The rows of a group lie close to one hidden flat surface of 14 dimensions, which passes through zero. Surfaces can cross.
(in the rows, 128 means zero)
Some rows, each with its group after it:
[159 115 156 150 139 122 155 132 117 131 103 128 101 143 102  57  70 134
 149 140 163 173 113 161  99 150 101] -> q35
[150 129 120 110 110 139  81 155 111 122 120  74  92  95 214 136 102 145
 114 173  71 118 151 150 169 135 123] -> q766
[162 117 116 113 148 132  92 112 124 114 123 122 126 120 160 123 129 117
 132 172 120 131  83 103 127  97  94] -> q766
[141 193 120 130  90 131 148 176 138 132 129 165 142  99 123 116 200  96
 131 108  88 161  62 137 131 147 127] -> q35
[103 149 117 123 144 156 137 111 132  89 115 118 143 152 130 131 123 159
  97 118 113 106 173 163 147 123 111] -> q937
[134 125 156 129 132 115 124  78 109 150 161 118 134  93 131  57  64 150
 147 121 127 132 149 101 135 133  92] -> q937
[132 171 145 146 117 154 130 130 109 150 141 103 156 152 120 131 140 151
 105 117 154 107 183 123 120 133 139] -> q937
[ 76 149 135 114 135 127 110  95 126  81 143 144 144  56 123 128 147 221
 141 123 119 115 168 114 148 137 139] -> q937
[140 119 101 175  86 125 179 187 106 201  98  97 177 132 143 142 119 129
 133 104 140 102 143 168 103 109 193] -> q905
[124  85 122 153 141 116 149 109 135 118  69 159 138 126 120 152 117 138
 135 106 161 156 143 194 131 152 124] -> q905
[124 115 119  88 166 106  96 115 111  42 125 128 106 130 115  87  91 165
 147 160 146 158 169 125  92 129 112] -> q937
[132 112 112 152 112 131 197 121 150 134  68 139 162 156 125 155 140 120
 144 101 161 128 130 149 118 116 137] -> q905
[107  93  60 117 141 106  83 160 146 137 168 137  89 115  97 130 160 126
 127 145  96 127  82 175  75 118 154] -> q937
[131 153 124  95 117 146 144 139 138 125  90 159 113 127 161 156 157 151
  98 133 101 121 159 141 127 140 139] -> q766
[122 131 118  95 132 129 131 111 172 125 113 148 130 116 150 163 141 112
 147 133 122  77  88  90 167  92 135] -> q937
[115  97 164 144 134 128 164 119 141 155 117 147 103 118 112 135 135 130
 133 128 140 133 107 149 146 146 134] -> q35
[154  55 160 156 155 121 113  95  94 154 102 165 147 159 145 167 121  53
  90 126 131 158  75 133 159 115  86] -> q937
[134 104 124 120 113 126 138 108 105 155 102 151 138 155 142 170 115 123
 106 132 139 107 163  97  93 121 144] -> q35
[133 117 130  98 154 107  89 124 124  63 114 134 132 125 157 138  87 117
 130 137 131 113 155 116 167 108 121] -> q937
[121  44 116 114 152 107 104 121 104 125 101 175  65 133 131 113 102 145
  97 147  95 188 131 206  89 159 109] -> q35
[131 144 113 132  94 173 140 136 136 152  68 179 142 143 124 163 172 198
  99 132 146  92 160 161 118 138 148] -> q766
[147 118 117 129 158 111 100 122 159 144 149 110 116 150 111  90 156 130
 161 155 155 126 118 154 124 116 116] -> q35
[ 75 135 113 137 131 135 105 106 140 143 162 170 151 130 149 123 144 169
 104  62  89 137 190 170 111 113 159] -> q766
[114 132  67 114 165 109 107 169 166 124 179  65  88 124 126 152 121  93
 128 117 126 110 148 161  85 124 174] -> q905
[122 152 113 109 148 114 109 142 117 112 160  92 144 102 117 101 108 126
 141 140 122 118 114 110 136 110 119] -> q905
[120  60 119 131 141  92  94 130 143 170 164 120  95 154 141 139 134 115
 135 125 110 101 170 186 166 131 135] -> q35
[164 106 107 148 151 124 111 111 131  88 116 102 130 184  87  85 118 126
 147 144 186 157 133 168 109 131  75] -> q905
[155  89 147 140 139 103 127 129 118 174 126 118 116 133 129  94 116 141
 162 157 163 141 119 121 115 113 136] -> q905
[177 103 152 181  96  85 147 125 106 172  94 170 230 191 115 116 162  54
 167  86 189 153 131  96 155 127 121] -> q35
[113 102 120 124 136  90 109 161 120 180 189 175 131 115 109 100 153  74
 108  85  54 130  94 169 161 142 124] -> q35
[ 97 130 151 106 140 133 122 128 126 138 129 199  80  93 113 163 123 145
  80  98 106 138 146 143 114 172 152] -> q905
[104 144  99 164 130 121 114 144 149 111 171  96 146 121  93  99 137 147
 157  92 135 134 137 170 114 127 153] -> q766
[156  93 141 120 145 132 185 162  99 159  60 115  94 203 152 142  88 108
  91 154 150 117 188 193 128 131 140] -> q766
[144  96 156 145  91 110 141 117 103 127  87 209 129 173 144  42  88 123
 133 109  80 186 117 162 155 144  72] -> q905
[126 119 110 119 143 127 123 131 138 152 149 120 128 160 159 120 114 112
 116 119 103 133 131 132  92  88 144] -> q766
[101 110  83 140 149 129 109 123 136 160 202 121 114 130 105 114 150 116
 113 116  84 129  90 151  88 107 120] -> q937
[131 145 133 123 141 110 138 134 165 160 155 112 106 166 148 121 124  57
 130  98 101 126 134 133 146 125 126] -> q766
[112 165 167 120 199 123 127  94 121 110 164 112 181 103 138  53 116 157
 141 112 122 159 116 130 155  73 110] -> q766
[129 151 149 137  69 145 179 108  54 131 111 119 205  95 152 125 109 149
 138 132 116 140 111  28  96 107 124] -> q905
[122  99 110 167 104 136 118 127 143 143 132 116 135 122 136 182 144 104
 135 111 126 116 102 127 143 123 144] -> q766
[128  98 142 123 135 132 130  74 113 139  93 140 148  76 145 183 146 175
 122 141 174 142 142 102  89 133 147] -> q905
[100 124 124 131 108 119 129 141 146 129 128 177 130  44 113 126 166 161
 157 104  91 140  91 136 142 155 153] -> q937
[105 138 146 146 109 103 144 126 132 156 163 138 164 124 129 127 148  88
 144  66 103 134 137  97 132 127 148] -> q35
[ 85 170 115 134 109 149 151 174 153 148 140 133 158 143 144 173 186 107
 102  80  83 100 127 151 147 110 183] -> q905
[114 106 136 145 167  95 120 120 110 104 159 125 139 145 111  90  84  80
 124 105 121 176 108 145 123 123 102] -> q35
[119 122 132  98 133 109 110 144  62  87 138 151 118  78 106 116 116 129
 106 147  98 173 119 101  88 168 120] -> q35
[ 85 151 136 103 158 124 175  92 194  42 121  98 108  99 102 124 175 163
 179 151 123 132  96 129 170 136  94] -> q937
[123  93 102 157 143 113 121 154 127 130 131  74 127 165 149 132  93 106
 129 124 124 109 144 195 151 101 150] -> q766
[160 126 106  99 115 125 127 139 155 139  92 156  95 164 140 117 127 149
 152 151 158 128 131 113  72 113 149] -> q937
[ 95 141 108  89 178  89 150 110 177  75 130 191 148 108  79  64 122 139
 166  98 112 137  91 152 138 106 108] -> q35
[133 166 131 102 144 116 121 132 131 107 168  78 115 106 108 115 153 100
 153 163 134 154  71  53  88 127 119] -> q766
[108 166  66  52 126 126  91 154 100  38 138  95 135  77 136 186 133 134
 111 150  84  82 147  76 123 126 143] -> q35
[122  80 158 146 116  99 145 150  64 157 161 114 123  63  76 136  60  83
 125 123 134 105  84  91 136 147 134] -> q937
[106 142 140 181 173 187 126 130 112 121 148  88 127 151  89 147 126 148
  70 132 166 126 112 194 138 120 126] -> q35
[157  90 160 123 131  77 141 134 105 146 126 147 106 115 120  83  68  93
 165 131 154 168 104  84  89 143 129] -> q937
[129 131 131 115 139 140 149 153  90 129 119 106 119 162 126 142 120 124
  90 143 129 139 156 148  97 131 148] -> q766
[133  96 161 126 121 132 101 115  63 132 131  84 143  97 152 166  95 145
 120 176 133  83 145  87 178 115 129] -> q905
[150 133 169 115 135 160  69  84  54 142 135 149 161  70 195 113  91 159
  79 155  82 131 126  97 158 101  87] -> q766
[ 98  85 145 139 141 108 151 106 189  82  87 146 112 188 141 166 164 114
 147 110 124 133 154 176 200 127 115] -> q905
[119 160  69 122 171 123 129 177 158  85 165  48 146 131  82 158 120  75
 126 112 151  79 113 155 144 112 146] -> q905

New rows, each followed by its group:
[ 79  31 125 140 135 118 201 115 130 121 118 110  71 111  93 200 142  83
 125 146  86 125  45 167 154 164 103] -> q937
[148 166 164 147 126 117  69 158 141  53  88 134 162 114 157 125 182 163
 150 116 166 186 171 168 175 153 147] -> q937
[139 137 126 120 134 103 133 150 112 100 141 174  96 164  78  11  55  98
 126 104  95 172 111 155 109 158  75] -> q905
[130 138 157 125 110 122  66 114 113 105 127 143 136  65 193 119 119 168
 130 122  95 144 175 119 178 144 121] -> q937
[142 141 121 122 149 125  93 133 139 120 162 138 125 152  90 105 152 105
 120 117 135 126 148 163 150 155 103] -> q766
[153  74 136 115  90 114  86 123  89 147  85 208  90  83 176 119  97 160
 116 143  82 170 110 132  97 158 120] -> q937
[ 91 113 181 127 118 145 122 119 105 186 140 163 104 119 119 180 173 198
  89 139 145 107 192 117  97 146 194] -> q905
[ 94 109 100 113 143  95 121 125 140 118 135 103 104  60 157 167 118 150
 148 108 128 144 171 142  83 149 178] -> q905
[142  95 104 164 139 147  88 132 109 113 128  91 167 133 128 163 139 130
 123 156 148 120  91 149 154  88 128] -> q766
[115  86  90 126 124 116 106 137 142 102 124 112  97 146 138 167 157 128
 131 137 136 128 147 152 105 131 150] -> q766
[141 143 190 123 106 160 179  92 131 109  56  93 119 133 196 183 119 124
 117 155 142 116 165  89 196 146  94] -> q937
[138 123 146 111 132 103 115  92 168 146 130 100  96 150 166 112 126 176
 183 140 178 132 214 100  98 130 164] -> q937
[119 174  60 139  96 154 148 135 168 110 109  91 182 129 159 169 142 114
 136  96 108  77 134 140 158 101 137] -> q905
[150 131 168 122 131 146  92 115 110 152 169 126  56 189  81  97 158 169
 110 190 176 148 153  97  76 163 110] -> q905
[123 212 143 136 119 143 223  98 191  89  76 177 172 134 122  36  59 151
 184  60 140 144  94 114 120  84 110] -> q35
[142 156  90 126  97 147 113 188 119 124 106 121 104 140 147 116 127 145
 106 132  93 135 144 177 109 157 141] -> q937
[116 155 110 115 100 132 159 169 119 115 106 150 152 125 123 182 176  81
 102 103 104 131 108 114 107 138 159] -> q35
[124 115 146 143 129 136 143 128 123 148 123 119 135 133 109 137 109 124
 120 135 148 110 139 130 134 126 138] -> q35
[ 96 148 166 127 137 152 147  97 119 121 151  99 119 104 104 169 158 160
 117 146 170 137 134  68  78 132 153] -> q35
[134 141 103 126 171 131  88 103 192  72 113  96 129  65 158 190 194 116
 152 130 147 153  95 157 169 131 116] -> q905
[132 126  62  97 120 116  96 179 135 150 140 139 112 137 104 108 152 179
 134 142 122  75 186 177 110 149 155] -> q35
[151 106  72 118 161 131 130 172  71 139  96 177 150 196 154  55  66 119
  71 130  80 185  94 205  44  68 119] -> q766
[158 135 173 123 129 128 188 108 110 141  99 133 130 161 117 117  94  88
 132 137 173 150 112  69  91 122 105] -> q937
[ 97 123 139 133 105 127 148  73 168 172 132 188 139 126 137 140 138 161
 135  83 122 109 166 104 110 124 149] -> q766
[152 153 146 128 128 140 147 113 113 147 128 120 129 137 141 120 119  87
 124 139 130 141  90  72 123 116 102] -> q937
[123  97 151 125 181 112 106 101 126  94 136 140 140 121 104 137 118 116
 126 132 154 140 107 134 160 115 101] -> q905
[125  85 131 163 108  92 129 142 128 166 122 129 158 126 204 129 172 128
 156 108  84 178 123 165 126  96 172] -> q905
[119  93 132 124 150  75 129 102 136  88 127 113 132 112 156  88 108 119
 193 126 123 179 111 121 141 112 107] -> q905
[ 87 149 143 126 148 165 145 145 124  83 141  45  70  90 136 158  56 150
 102 147 112  97 136 154 157 139 148] -> q35
[132 152 120  92 133 110 144 158 171 103  82 194 168 128  99 137 139 137
 167 113 172  96 113  97 128  91 178] -> q937
[160  97  97 151  74 147  96 118 120 190 146  95 119 123 165 170 101 120
 132 148 124  88 113  75 100 100 147] -> q766
[129 150 138 140 111 129 128 166 152 139 128 144 126 140 126 109 159 139
 131 113 106 118 124 178 174 133 140] -> q905
[164 116 137 164 102 100 177 191 125 139  95 103 131 164  79  87  90  93
 168 123 177 109 134 173 174 158 123] -> q35
[113  87 172 131 149  70 153  96 133  99 113 153 112 136 147  89  77 112
 159  98 134 193 162 127 128 143 108] -> q937
[122  69 153 138 143 125  78 137 105 218 177 165 121 198 158 133 130 105
  71 125  76  98 142 153 165  75 146] -> q905
[113 120 141 116 118 144 163 100 139 178 130 130  85 135 157 140 100 130
 111 125 116 124 133 100  77 119 146] -> q35
[108 125  96 152 126 135 112 106 171 124 148 146 161 136  75 120 185 174
 164 111 168 122 118 143 113 116 141] -> q766
[122 195  88  94 109 144  68 158 183 115 171  89  44  93 184 146 175 126
 123 138  69 139 139 122 109 165 147] -> q905
[106 162 165 130 140  95 193 108 158 130 158 136 118 139 137 100 157  71
 165  83 132 218 115  72  54 135 149] -> q937
[ 92 109  79 162  83 148 105 147 132  85 128  79 142  92 110 223 162 177
 138 131 142  80 145 133 135 135 185] -> q766
[122 129 160 152 140 131 151 110 126 117 128  91 142 157 142 162  90  72
 123 113 155 131 114  75 129 103 129] -> q35
[ 99 115 138 125 151 140 163 134 105 137 136 162 145 132  66 132 113 127
  90 105 136 122 112 146 103 126 138] -> q35
[154 100 129 131 131 121 121 141 100 165 135 120 119 137 105 112 108 120
 122 153 145 118 128 136 125 133 113] -> q35
[ 39 103 161 110 167 103 183 109 158  54 130 129  83  80 109 149  99 156
 139 100 104 139 142 149 143 148 153] -> q35
[126 123 125 128 184 120 110 144 114  54 128 107 142 125  78 127 148  98
 117 145 149 167  61 164 146 130  90] -> q35
[105 112 102 149 141 118 133 126  92  70 110 109 210 109 114 142  66 127
 120 105 128  76 142 160 194 100 110] -> q905
[108 117 104 126 116 132  94 149 167 112 129 105 102 113 135 148 176 199
 142 140 129  86 204 202 163 152 161] -> q35
[114 123 170 167 126 177 143 138  94 148 123 108 105 111 115 173 139 131
  72 150 134 141  97 147 139 158 131] -> q35
[152 138 153 137  96 141 148 130 118 130  80 155 175 119 122 165 166 120
 121 126 145 133  97 101 155 132 117] -> q35
[127 100 116 123 128 161 143  83 177 120 105  90  82 139 174 182 187 129
 134 184  94 121  85 151 187 128  71] -> q937
[147 157 130 151 120 152 117 163 128 170 136 137 147 154 106 109 170 127
 110 123 138 125 100 156 141 123 143] -> q905
[173 134 101 123 130 154  99 115 201 145 112 130  73 182 152 148 160 104
 121 140 137 114 126 161 148 139 102] -> q905
[150  81 130 172 135 130 129 108 138 200 141 131 147 177 151 140 118  41
 105 106 106 119  74 159 185  95  84] -> q937
[149 156 120 119  97 168 100 146 157 133 105 104  85 102 134 156 139 180
 125 157 141  76 180 167 174 177 142] -> q905
[ 90  95 113  66 173 105 197  77 173  74  65 225 150 135 111 137  58 115
 134  90 118  90 104 110 135  65 118] -> q35
